The rows of a group lie close to one hidden flat surface of 10 dimensions, which passes through zero. Surfaces can cross.
In the rows, zero is written as 128.
Known rows, each followed by its group:
[ 81 164  78 150 132  89 117 100 161 120 158 167 144  93 121] => Q_918
[122 115 108  98 138 129 106 144 153 105 176 126 142 136 108] => Q_2
[164  98 103  93 158 126 130 154 130  89 176 131  77 122 151] => Q_2
[142 135 122 162 110 189 108 128 169 108  88 116  97 140 108] => Q_918
[161 111 112 105  56 110 151 116 129 132 149 103 100 107 135] => Q_2
[132 142  93  87 121 162 163 146 110 124 188 125  77 105 109] => Q_68
[155 129 124  97  81 148 123  94 107  96 105 115 142 139 155] => Q_278
[ 65 181 150 133 163 149 111 149 135 132 146 135 193 139  64] => Q_626
[ 81 157  94 135 108 126 121  93 152 139 131 134 118 112  90] => Q_68
[102 113 144 156 147  38  80 118 161 128  93 136 115 134 140] => Q_626
[112  91 143 130 155 127 147 137 138 162 124 133  92 124 125] => Q_278
[111 154 135 159 122 107  93 118 112 165 147 101 116 180 138] => Q_626
[125 160 162 143 138 137 165  76 142 112 147 134 187  56 134] => Q_278
[197 177 147 178 196 120 105  94  75 129 112 107 144 120 105] => Q_68
[138  97 132  87 162 101 135 101  85 134 157 156 109 107 167] => Q_2
[166 150 102 156  69  88 151  97 127 143 173 134 147  78 142] => Q_278
[132 173 103 184  44  89 109  93 169 134 124 102 138 118 125] => Q_626
[169 170 114 135 121 156 176  91 132  81 188 141  78 157 116] => Q_918
[ 82  94 138  92 107 158 151 141 125 155 171 165 136 148 139] => Q_68
[133 138 111 131 114 115 143 129 132  89  97 131 194 122 164] => Q_918
[153 161 146 178 177 136 107  90 122  91  83 162 148 126 164] => Q_2
[121 104  66  68 120 141 149 132  94 140 163 151  99 116 150] => Q_278
[120 128 104 102 185 107 117 166 119  82 125 146 134  99 167] => Q_626
[125 128 164 109 154  78  99 132 126 103 154 127  78 141 124] => Q_68
[130 115 164 142  94 111 131 154 157 137 154 118 111 156 118] => Q_68
[127 151  85  96  96 165 141 143 120 102 140 102 117 123 149] => Q_626
[113  73 166 118 137 102  57  94 143 135  66 125  85 141 142] => Q_918
[115 132 124 126  96 138 120 135 166 131 151 104 115 154  88] => Q_2
[117 127 135 138 151  43 119 133 116 148 149 154 187  78 140] => Q_626
[117  94  97 142 122  77 143 137 161 155 135 155  77  98 119] => Q_626
[112 103  77 167 129 155 109  72 205 127 129 161  83 146 117] => Q_2
[ 91 121 131 119 125 199 110 109 102 173 109 133 158 213  98] => Q_278
[186 108 165  87 101 162 128 102  78 128 132 109 109 110 154] => Q_918
[108 148  55 193 175 151 160 130 169 137 164 191 121 120 119] => Q_918
[141 157 152 162 140 162 137 132  95 167 127 107 185 143  89] => Q_68
[171  89 149 131 118  93 113 133 149 123 129 104  37 156 119] => Q_2
[117 145 142 137 176 171 119 170 124 129 151 124  92 181  82] => Q_278
[151 135 117 152 166 129 116 160 148  77 108 127 109 125 141] => Q_2
[159 151 132 153 101 171 123 104 141 118  95  97  96 154  93] => Q_68
[105 180 122 152 180 105  83 132 161  79 145 146 124 133 111] => Q_278
[ 89 146 110 144 158 165 107  90 128 156  89 121 102 149  79] => Q_68
[121 153 135 117 176 177 133 149 112 138 162 119  67 158  70] => Q_68
[112 117 151 101  70 172 124  59 104 161 101 111 145 170 135] => Q_626
[141 128 155 117 136 123 134 172  95 150 176 105 212 137 110] => Q_2
[211 160 117 179  96  98 109  63 148  74 135 141 126 110 165] => Q_278
[ 73 120 117  68  85  93 125 119 123 137 125 117 139 100 127] => Q_2
[147 151 147 159  32 119 138  81 132 168 141 100 173 111 102] => Q_918
[120 133 110 161 112 160 120 122 171 126 117 126 183 141 116] => Q_2
[184 119 143 159 134 131 134 107 114 116 106 131 159 132 165] => Q_918
[169 104 117  79  93 148 135 145 113  91 109  99  99  97 167] => Q_918
[156  98 153  51  92 139 143  99  79 114 125 107  98 132 159] => Q_68
[137 115 131 150 143 123 109 107 121 124  91 135 160 139 173] => Q_626
[123 114 166 132 136  81 103 187 119 144 106  94 144 158 110] => Q_278
[142 167 139 125 166 208 126 133  83 126  85  93 167 152  90] => Q_68
[ 99  78  92  46 144 181 153 154 115  98  95 142 106 113 155] => Q_626
[139 112  79 104 117 168 135  96 114 116 120 156 115 132 166] => Q_278
[139 129 189  76 153 175 135 123 106  81 113 122 162 135 102] => Q_626
[ 91 124 100 138  92 190 135 156 149 180 121 116 120 111  90] => Q_918
[155 116 136 130 204 154 120  95 118  88 120 167 113 162 167] => Q_918
[122 134 129 110  78 145 155  78 120 140 142 127 162  96 131] => Q_278

New rows, each followed by its group:
[ 80 122 114 132 105 180 113 180 155 155  86  96 130 123  86] => Q_918
[137 142 158 101 108 184 174 135 121 127 164  93  80 130  83] => Q_278
[ 94 164 184 150 130 113 116 136 113 160 121 111 137 158  73] => Q_2
[147 168 131 160 129  89 159 132 146 122 192 127 124  54 109] => Q_278
[146 120 191 153 121  98 105 158 131 154 131  87 134 178  83] => Q_2
[117 170  78 128 103 107 132 133 152 118 142 110  91  85  91] => Q_68
[112 127  95 101 133 174 119 111 154 112 216 141 152 145  95] => Q_2
[166 157 123 182 134 133 143 121 130 114 123 137 118 109 136] => Q_2
[125  90 120  72 171 180  98 134 144  82 175 132 127 177 118] => Q_2
[163 153 172 118  85 100 151 128 144 102 165 112 125  91  66] => Q_626
[157 184 134 145 100 137 112 105 133  86 142 104 148 127 131] => Q_626
[147 140  79 149 133 147 173 165 150  95 143 131  90 144 126] => Q_918
[130 106  71  73  91 156 142 181 137  96 105 109  90  71 158] => Q_918
[111 128 127 121 149 102 151 182 133 118 124 113 162  71 136] => Q_278
[142  88 133 160 132  79 136  99 145 160 125 148  92  99 149] => Q_278
[115 172 101 150 143 112 141 146 104 175 213 138 138 114 113] => Q_626
[133 107 145 165 145  49 116 115 112 166  83 147 146 105 171] => Q_2
[177 103 180 183 127 107 119 145 100 191 106 113 182 134 133] => Q_918
[146 188 134 130 188 135 125 150  87 120 175 111 122 119  80] => Q_68
[161 116  99 171 126 118 160 111 139 156 193 182 122  95 158] => Q_68
[110 211 138 168 120  93 129  72 126 129 154 150 111  87 101] => Q_2
[134 158 153 142 108 162 150 137 117 150 135 105 112 145  93] => Q_2
[195 134  66 170  56  94 135 188 127 137 137 107 139 122 140] => Q_278
[148  90 169 135 132 155 142  94 156 129 108 116  36 141 119] => Q_278
[194  87 150 145 178 114 105 153 130 103 140 124 133 157 153] => Q_2
[213  67 117 189 152  90 104 159 169 103 112 122 158 135 176] => Q_2
[148 112 136 139 132 108 129  49 145 116 128 175 124  92 134] => Q_626
[157 108 129 116 179 135 135 162 108 136 199 133  90 146 117] => Q_2
[147 117 131 135 137 127 161 123 137 106 113 127 107 193 129] => Q_918
[194 157 155  99 146 164 147 125  71  69 127 119 105 118 166] => Q_2
[164 102 115 149 147 136 155 113 135 134 141 167 114 100 134] => Q_626
[123 155 169  91 150 130 156 104 126  80 158 121 130  62 131] => Q_278
[176 171 133 118 140 109 106 117 138  53 135  98  58 119 115] => Q_68
[191  87 142 154 124 117 160  99 116 143 109 155 176  97 160] => Q_626
[102 120 160 134  63  98 109 113 158 119  94 120 203 128 147] => Q_68
[167  86 108 135 108 150 133 139 140 122  87 121  93 115 161] => Q_918
[152 114 115 145 128  65 160 177 137 112 122 116 105 148 138] => Q_918
[133 154 125 135  98 108 146 144 134 119 147 129 195  77 106] => Q_626
[ 81 109 126  63 134  63 136 144 138 117 155 147 103  66  91] => Q_626
[ 85  88 100  94 125  92 117 134 128 142  66 118 111 110 140] => Q_68
[110 123  76 102 164 174 171 192 117 120 147 143 105 128 128] => Q_918
[104 115 152 135 132 111 115 125 117 187 109 100  82 165  73] => Q_68
[146 137 134 167  96 100 123 104 134 174 167 132  98 151  94] => Q_278
[122 178 130 169 117 120 105 136 159 124 106  90 124 134  70] => Q_68
[178 138 172 152 149 131 117 117 105 119 152 124 164 144 127] => Q_2
[129 103 136  86 176 119  98 130 101 124 148 145  78  94 148] => Q_918
[150 154 165 146 124 116 136 148 138 108 136  95 138 111 109] => Q_278
[151 141  67 105  80 196 158 138  98 128 146 133 145 135 133] => Q_278
[150 145 108 151 147 144 191 185  81 175 160 138 129  92 132] => Q_2
[189 151 168 126 115 159 149 157 139  64 117  75  91 122 119] => Q_278
[135  91 146 143 108 125 117  60 163 136  85 144  90 144 130] => Q_626
[124 153  75 169 121 114 138 182 142 142 140 134 199  55 142] => Q_918
[141  57 194 120  83 154 131 118 132 149  83 120 141 191 161] => Q_68
[135 141 118 107 129 158 181 179 112 127 166 111 148  82 121] => Q_278
[132 109 167 135 201 110  73 115 130 106 139 144 177 167 139] => Q_2
[139 120  96 157 118 124 135 138 153 122  99 133 112 110 146] => Q_2
[ 70 121 121 113  81 164 150 173 142 181 134  95 143 155  69] => Q_2
[146 116  58 148 118 101 114 144 121 132 119 157 160 127 176] => Q_278
[160 173  99 136  85 128 129  88 139  91 160 132 123 101 131] => Q_278
[164 158 153 139  44 112 137  69 120 122 105 101 138 110 131] => Q_2
[ 95 131 154 111 122 133 100 113  96 174 136 100 106 196 128] => Q_626
[127  86 109 122  91  93 151 126 120 191 170 130 162 111 131] => Q_2
[148 153 140 111 114 109 136  76 122  97 156 134 140  85 147] => Q_278
[131 151  95 149  97 157  80 111 172 112 126 126  97  38 122] => Q_918
[ 63  95 118 110 115  49 108 125 160 140 136 155 118 107 146] => Q_68
[122 111 151 160  83  33 116 113 161 155 146 136 132 117 137] => Q_68
[154 163 129 211 133 146 100 129 116 163 125 100 146 189 148] => Q_626
[100 128 149 131 121 126 125  73 122 197 180 147  84 143  83] => Q_918
[132  96 133 174 193 156 128 155 123 173  90 147 146 159 133] => Q_68
[ 48 131 125 113 109 165 142 102 146 162 114 130 160 120  91] => Q_278
[122 130 136 146 142  37  78  88 137 126  85 129 136 112 135] => Q_68
[118 128 168 107 187 164 136 112 110 114 148 166 151 135 100] => Q_626
[139 132 130  89 102 126 155 121  96 116 177 145 177  97 170] => Q_68
[122 131 122  98  82 172 116 131  83 154 115  69 106 200 166] => Q_626
[128  95 135 111 104 111 127 151  96 163 101 116 164 145 144] => Q_278
[122 109  83  91 100 161 162 109  79 190 102  95 118 103 105] => Q_68
[ 80  96 152  86 131 165 113 113 122 152 108 121 156 176 113] => Q_2
[147 134 186  95 107  91 121 117 108 100 161 120 147 136 142] => Q_68
